The rows of a group lie close to one hidden flat surface of 14 dimensions, which may be shifted away from zero. Surfaces can cross.
In the rows, zero is written as 128.
Known rows, each followed by its group:
[163  42 106 149 161 134 183 135  99 156 125  58 130 220 107 185 107 140
 125 146 120 175]
(2)
[119  81 147 124 136 106 160  99 132 133 137 121  95 161 138 152 119 121
 122 107 170 159]
(3)
[ 80  89  78 145 203 132 136 178 153  68 117 135  90  66  88 148 118 133
 104 136 127 132]
(1)
[103  91 175 164 199 157 132 179 223 139  84 120 155  94 101  98  62 141
 110 139 127 160]
(1)
[120 125 130 121 140 122 148 131 111 139 164 119  90 166 101 121 208 112
  27 137  97 145]
(2)
[116  87  93  79 158 147 124 129  93 140  90  64 120 125 130 155 149 134
 170 177 160 114]
(3)
[130 101 141  86 174 155 169 114  76 137  72 131 137 148  22  87 181 122
 143 141 180  94]
(3)
[ 79 147  67  78  96 145 109 172 104 194 112  77 222 122 104 131 114 105
 170 149 150  93]
(0)
[152  92 134  71 129 148 156 104 173 154 165 135 102 119 147 101 160  66
  61 175  69 154]
(2)
[157 111 128 143 116 112 128 186  82 112  98  93 187 116 102 136  79 138
 108 145 149 136]
(2)
[ 89 124 150 145 177 137 128 195 177 148 195  96 122 149 174 135 176 116
 139  78 108  94]
(0)
[106  39  69  89 168 111 113 158 155 102 149  89 120 108 131 143 173 135
  79 156 121 118]
(2)
[189 135 107 101 134 206 121 121 156 150 201  64  87 107 138  98 122 153
 158 107 120 124]
(0)
[114  75  58  94 122 137 141  86 119  96 123 152  94 123  83 128 168 116
 110 138 127 127]
(3)
[157 180 140 159 137 133 112 161 120 106 132 120 124 116 154 108 109 152
 135 121 114  95]
(1)
[142 130 144 129 135 170 148 149 122 113 123  95 109 119 123 115  84  95
 144  84 152 126]
(3)
[144 126 147 160 145 127 131 145 157 138 121 134 139  76  97 136  71 143
  82 174 112 197]
(1)
[113 160 178 152 141 142 119 127 114 147 102 101  92 143 166 127 138 155
 166 127 141 136]
(1)
[121 120 139 143 143 130 115 134 128 106 124 130 144 105 100 167 133 121
 126 124 133 144]
(1)
[155 109 106 151 131 115 129 129 137  90 109 189 155  66 100 158 112 121
 146 171  82 151]
(1)
[171 120 117  73 114 165 133 148 111 149 139  85 138  62 115 101 129 107
 138 179 125 141]
(3)
[154 109 140 138 124  94 140 168 115 151 171  92 164 137 134 147 129 158
 127 143 127 137]
(1)
[ 97  77 163 145 135 101 149 159 166 128 129 164 154 112 157 147 145 101
 182 120 111 131]
(3)
[139 119  64  79 125 130 118 125 136 119 136  87 138 147 168 146  76  96
 116 129 134  90]
(3)
[161 127 149 140 125 161  96 106 176 160 143  92 150 122 140 131  86 169
 150 135 135 162]
(0)
[164 128 104 178 114 138 137 169  63  81  82 116 119 104  95 124 103 157
 110 154 104 158]
(2)
[137 160 118 147 135 167 123 140 129 132 136 122 102  89 104  90 123 173
 162 127 135 127]
(3)
[164  69 134  74 121  96 178 111  66 121  83 123 152 138  81 116 105  90
 106 153 184 129]
(3)
[ 90 114 112 103 158 125 161 127 115 115 122 139  69 101 111 106 148 111
 115 143 152 127]
(0)
[120 166 127 147 122 128 115 194 128 166 145 100 199 119 132 126 108 151
 157 133 128 107]
(0)
[129 112 131 142 184 134 147 128 182 142 114 133 154 205 158 146 106 104
 159 114  96  93]
(2)
[119 116 132 140 144  62 139 134 148 143 193 124 147 192 181 157 125 145
 142  87 153  88]
(3)
[ 93 106  98 155 136 130 131 137 102  96 122 131  69 106 123 160 183 150
 137 134 112 151]
(2)
[140 116 173 172 122 185 131 135 147 129  93  83  81 162 153 110  78 136
 121  88 122 177]
(2)
[104 150 112  83 135 151  82 106 157 160 111 131 145 113 122 103 174 144
 120 174 119 106]
(2)
[ 68 115 120 108 102 123 141  84 141 132 131 148  95 135 121 149 107  84
 120  81 172 153]
(0)
[111 139 147 118 126 168 158 138 111 156 133 109 112 111 109 110 129 108
 188 107 156 136]
(0)
[158  63 105 153  92  98 121 163 135 126 171 115 182 123 121 176 140 150
  96 150  78 172]
(1)
[115 129 167 138  49 111 162 163  36 126  96  92 133 148 184 153  94  65
 171  93 157 147]
(0)
[134 136  83 131 103 148 132 110  96 176 126 104 133 169 111 128 125 178
 192 139 147 124]
(0)
[ 71  92 117 147 120 112 124 130 160 141 117 152 128 122 138 143 131 149
 166 130 133 147]
(0)
[141 103 128  96 107 161 167 126 115 149 116 121  97 122 120  36 162 143
 174 136 133 106]
(0)
[168 131 107 157 179 108 171 124 145  75 111 187 109 146  91  86  67 134
  97 112 122  89]
(1)
[ 39  94 116 136 134 128 148 177  97 144  96 105 114 124 114 151 161 123
 176 114 163 135]
(3)
[140 130 137  75 135 117 116 107 139 155 101 120 156 162 168 122 136  90
 116 160 119  97]
(3)
[156 122 162 114 138 140 117 133 121 108 108 127 165 122  98 138 137  90
 105 124 121 129]
(1)
[ 95 192 121 196 145 115 154 123  93 148 149 157  77 163 128 142 165 191
 189 120 127 125]
(2)
[137 124 148 123 138 134 148 148 133 145 149 114 126 131 131 124 145 105
  88 137 101 143]
(2)
[150 134 105 126 140 122 170  97 136 158 135 155 140 160 119 126 101 130
 172 143 128 108]
(2)
[127 112 133 139 121 131 126 150 121 110 127 119 114  98 130 145 122 124
 119 134 123 154]
(2)
[148  87 129  94  79 129 135  77 130 102 108 163 131 113  92 111 121  81
  73 123 122 165]
(1)
[122 143 123 149 221 161 136 144 144 161 118  99 125 149  86 185 120 136
 103 173 112 163]
(0)
[ 94  81  90 118 137  96 174  76 111 137 127 178 124 140  65 193 124 100
 123 147 154 177]
(2)
[140 131 151 127 103  88 158 148  35 115  63 128 134 157 137 108 134 114
 151 142 154 103]
(3)
[103 122 153 114 154 131 157 113 150 178 143  88  72 153 176 133 112 112
 102 140 146 163]
(0)
[154 164 132 133 181  98 167 119 115 135 174 125  79 150 148 122 107 145
 128 136 154 102]
(1)
[150 127  97 132 126 138 156  84 121 136 157 123  88 145 129 113 100 181
 210 103 173 113]
(2)
[125 163 123 158 151 139 121 171 175 146 139 136 190 114  89 124  91 126
  82 134  94 132]
(0)
[174 119 124  99 207 109 125 125 176  91 108 128 164 103 131 145  35  93
  91 161 142 106]
(1)
[ 98 114 108 121  85 150 160 177  93 139 116 111 108  97 155 108 161  95
 175 137  96 130]
(3)
[156 147 146 102 118 153 124 140 125 125 123 150 159  94 101  91 154  86
 104 147  88 116]
(1)
[170 127  97  79 157 159 124  96 148 118 106 147 153 149 106 108 118 107
 132 144 109  67]
(3)
[115 113 155 131 149  94 121 167 148 147 123 106 202 124 133 126  90 156
 170 112 183  98]
(1)
[101 125 161 148 174 105 121 150 192 152 140 104 136 197 180 123 103 134
  83  94 127 106]
(0)

New rows. What belongs after each?
[107  97  82 105 119 173 117 152 132  90  82  98 108  87 159 150  93  78
 159 134 113 127]
(3)
[126 170 167 124 126 134 114 113 132 128 128 108 103 115 148  99  80 135
 119  94 179 125]
(1)
[ 96 167 162 146 222 174 116 144 167 116  75 118  94 115 132 133 112 116
 132 134 131 120]
(1)
[122 110 156 127 140 137 119  92 133 113  82 155 101 127 116 108 161 146
 139 148 132 132]
(3)
[133 113 104 120 139  90 141 162  53  87  26 129 171 114 123 139  91 120
 187 173 156  78]
(3)
[116 144 129  99 137 165 112 107 172 125  93 163 148 125 111  85 149 101
 118 133  95  94]
(3)
[132 126 165 132 143 155 122 154 142 168 114  89 151 138 146 152 138 107
 133 154  99 155]
(2)
[113  87 120 163 162 129 135 163 156 145  46 126 192 194 115 115 107 167
 157 159 100 104]
(0)
[118 172 133 115 132 129  79 115 123 133  78 117 131 111 152 124 125 161
 125 174 129 120]
(3)
[185 130 182 108 137 150 143 148 112 100  93 124 153  97  78  66 101  89
  75 123 138 123]
(1)
[106 157 150  94 140 154 127 118  89 197 139  65 130 144 120 158 152 133
 195 132 197 130]
(0)
[114 114 171  94 135 158 127 126 152 106 143 139 143  66  83 137 122  49
 129  69 166 141]
(2)
[127  88 122 131 155 126 162 178 133 128 143 120 146  95 113 131 113 116
 156 137 128 124]
(2)
[121 142 177 153 134  79 128 113 147 136 149 149  72 108 163  84 135 195
 121 142 162 142]
(0)
[131  68 153 162 183 135 156 150 148  97 158 134 123 143  66 162 163 106
  83  81 121 161]
(1)
[ 81  88 124 175 171 155 140 159 162 137  53 118 140 159 114 143  82 153
 187 116 138 135]
(2)
[119 108 126 101 112 120 117 121 117 122  97 121 126 113 147 131 131 108
 115 146 132 131]
(3)
[125 173  82 117  90 157 125 126  85 129  73 131 111 115 152 119  98  97
 151 159 100 118]
(3)
[ 86  90  87  92 149 123 133 141 160 117  79 125 153 168 119 121  99  73
  63 128 123  99]
(0)
[142 133 152 184 129 124 115 156 162 126 127 135 151 124 133 116  83 167
 131 109 116 147]
(1)
[ 59 132  89 113 142 156 118 128 118 132  52 134 116 118  76 100 126 135
 130 139 158 120]
(3)
[178 133 100 104 122 181 100  94 103 102  85 109 136 130  97 114 131 127
 125 145 114 118]
(2)
[178 126 132  94 179 145  77 103 150 120 152  65 110 114 130 165 125 147
  50 172 132 152]
(0)
[ 59 113 156 112 116 131 105 108 161 134  68 128 117 158 191 152 125  67
 111 116 115 136]
(3)
[122 113 118 176 142 101 168 141 105 130  85 155 149 155 102 175  80 119
 116 155 109 169]
(2)
[150 118 160 152 139 119 120 154  99 135 159  57 135 171 148 183 123 146
 111 104 151 151]
(2)
[162 121 176 153 151 145 118 137 126  80 119 135 126 104 109 154 140 107
 123 105 104 143]
(1)
[152 116  79 168 122 116 192 108 152 133 145 182  78 183 109  64 108 163
  61 147  69 141]
(1)
[ 89 107 185 119 151 128 135  67 185 137  75 201 139 152 100 120 132  85
 104 113 134 147]
(3)
[160 123 110 136 118 148 103 143 144  98  93 118 122  80 149  98  81 154
 141 144 113 129]
(2)
[104 128 138 138 148 163 132 178 196 203  94  87 123 142 168  55 101 155
 101 181  77 137]
(1)
[124  84  70 126  92 135 160 145  91  97 140 125  87  61 102 127 103 126
 146 127 145 163]
(3)
[157  87 133 139  84  43 110  98  73  70 104 166 109 121 190 157 175 167
 127 177 114 130]
(3)
[159 141 146 106  83  88 118 120 132 114 134 142 148 153 185 110  92  87
  76 115 112 105]
(3)
[103 112 178 108  93 123 145 126  96 144  56 155 130  83 116 105 133  90
 113 166 137 172]
(3)
[145 121 142 118  71  99 100  72 145  92  67 195 108 140 176  73 136 115
  73 154  82 117]
(3)
[ 95 125  93 138 126  47  52 172 148  98 159 128 148  37 178 159 132 203
 111 178 141 119]
(0)
[121 180 117 112 134 129  77 110 169 109 150 157 170  87 131 157  98 102
 110 115 128 112]
(1)
[ 76 101  50  75 110 113 150  70  99 152  98 145 108 156 123 171 150  89
 119 179 129 146]
(3)
[142  85 127 135  99 101 122 153 120 119 157  91 133 112 136 143 113 158
 107 125 151 156]
(1)
[167  89 146 144  86 140 128 123 121  92 102 160 137 126 131 121 154 111
 133 126  73 139]
(1)
[138 135 129 110  90 156  98 141  96  89  29 149 134  34 134 117 120  91
 140 198  89 151]
(3)
[104 126  95 133 155 141 137  66 187 138 114 184  73 157 158 125 134 129
 154 151  83 129]
(2)
[153 159 182 156 162 180 114 135 205 133  84 146 154 185 149  73 116 108
 115  92  65  96]
(1)
[167 175 162 146 116 118  99 122 143 109 173 139 147 110 156 135  95 135
 135  98 133 119]
(1)
[136 170 126 176 156  94 164 164  77  73 204 159  99 105  95 155 149 132
 145  73 148 100]
(2)
[143  99 141 136 161 136 205  95 177 130 102 154  40 171 120  10  74 132
  77 118 130 133]
(1)
[111  92  54 122 103  95 105 138 134  99 107 114 102 119 198 119 111 172
 154 156 120  95]
(3)
[150 158 132 180 129 162  89 144  81  48  46 128  92 117 129 144 122 140
 113 130  89 138]
(1)
[165 139 159 124  84 133  64 116 183  94 102 138 167 123 235 113  80 119
 188  98  98  81]
(1)
[127 111 171 118 127 186 155 123  82 108  66 109  79 112  98 113 127  78
 138 107 157 163]
(3)
[183 129  91  79  96 181 109  96 104 118 146  99  62  85 117  82 200 134
  95 171  88 143]
(2)
[158 190  99 110 137 125  70 115 144 142 161  79 140 131 178 152  75 159
 109 143 139 106]
(3)
[161 123 117 141  79  93  85  77 117 130  78 154 196 179  89 109 125 203
 118 146 138 113]
(0)
[104 153 134 154 136 138 139  99  99 128 105 141  96 177  87 140 143 133
  95 112 141 148]
(1)
[127 154 106 121  99  95 122 128  90 128 155 136 131 125 124 114 183 158
 120 145 126 103]
(3)
[160 117 112 132 143 129 113 135 118 118 111  93 151 168 138 140 120 147
 126 131 118 100]
(2)
[130 138 124 109  71 126 128 102  69 104  78 151 105 129 137 113 141  92
  96 142 115 139]
(3)
[151  78  88 129 179 114 132 135 126  89 177  88 108 170 120 185 153 138
 104 108 133 113]
(2)
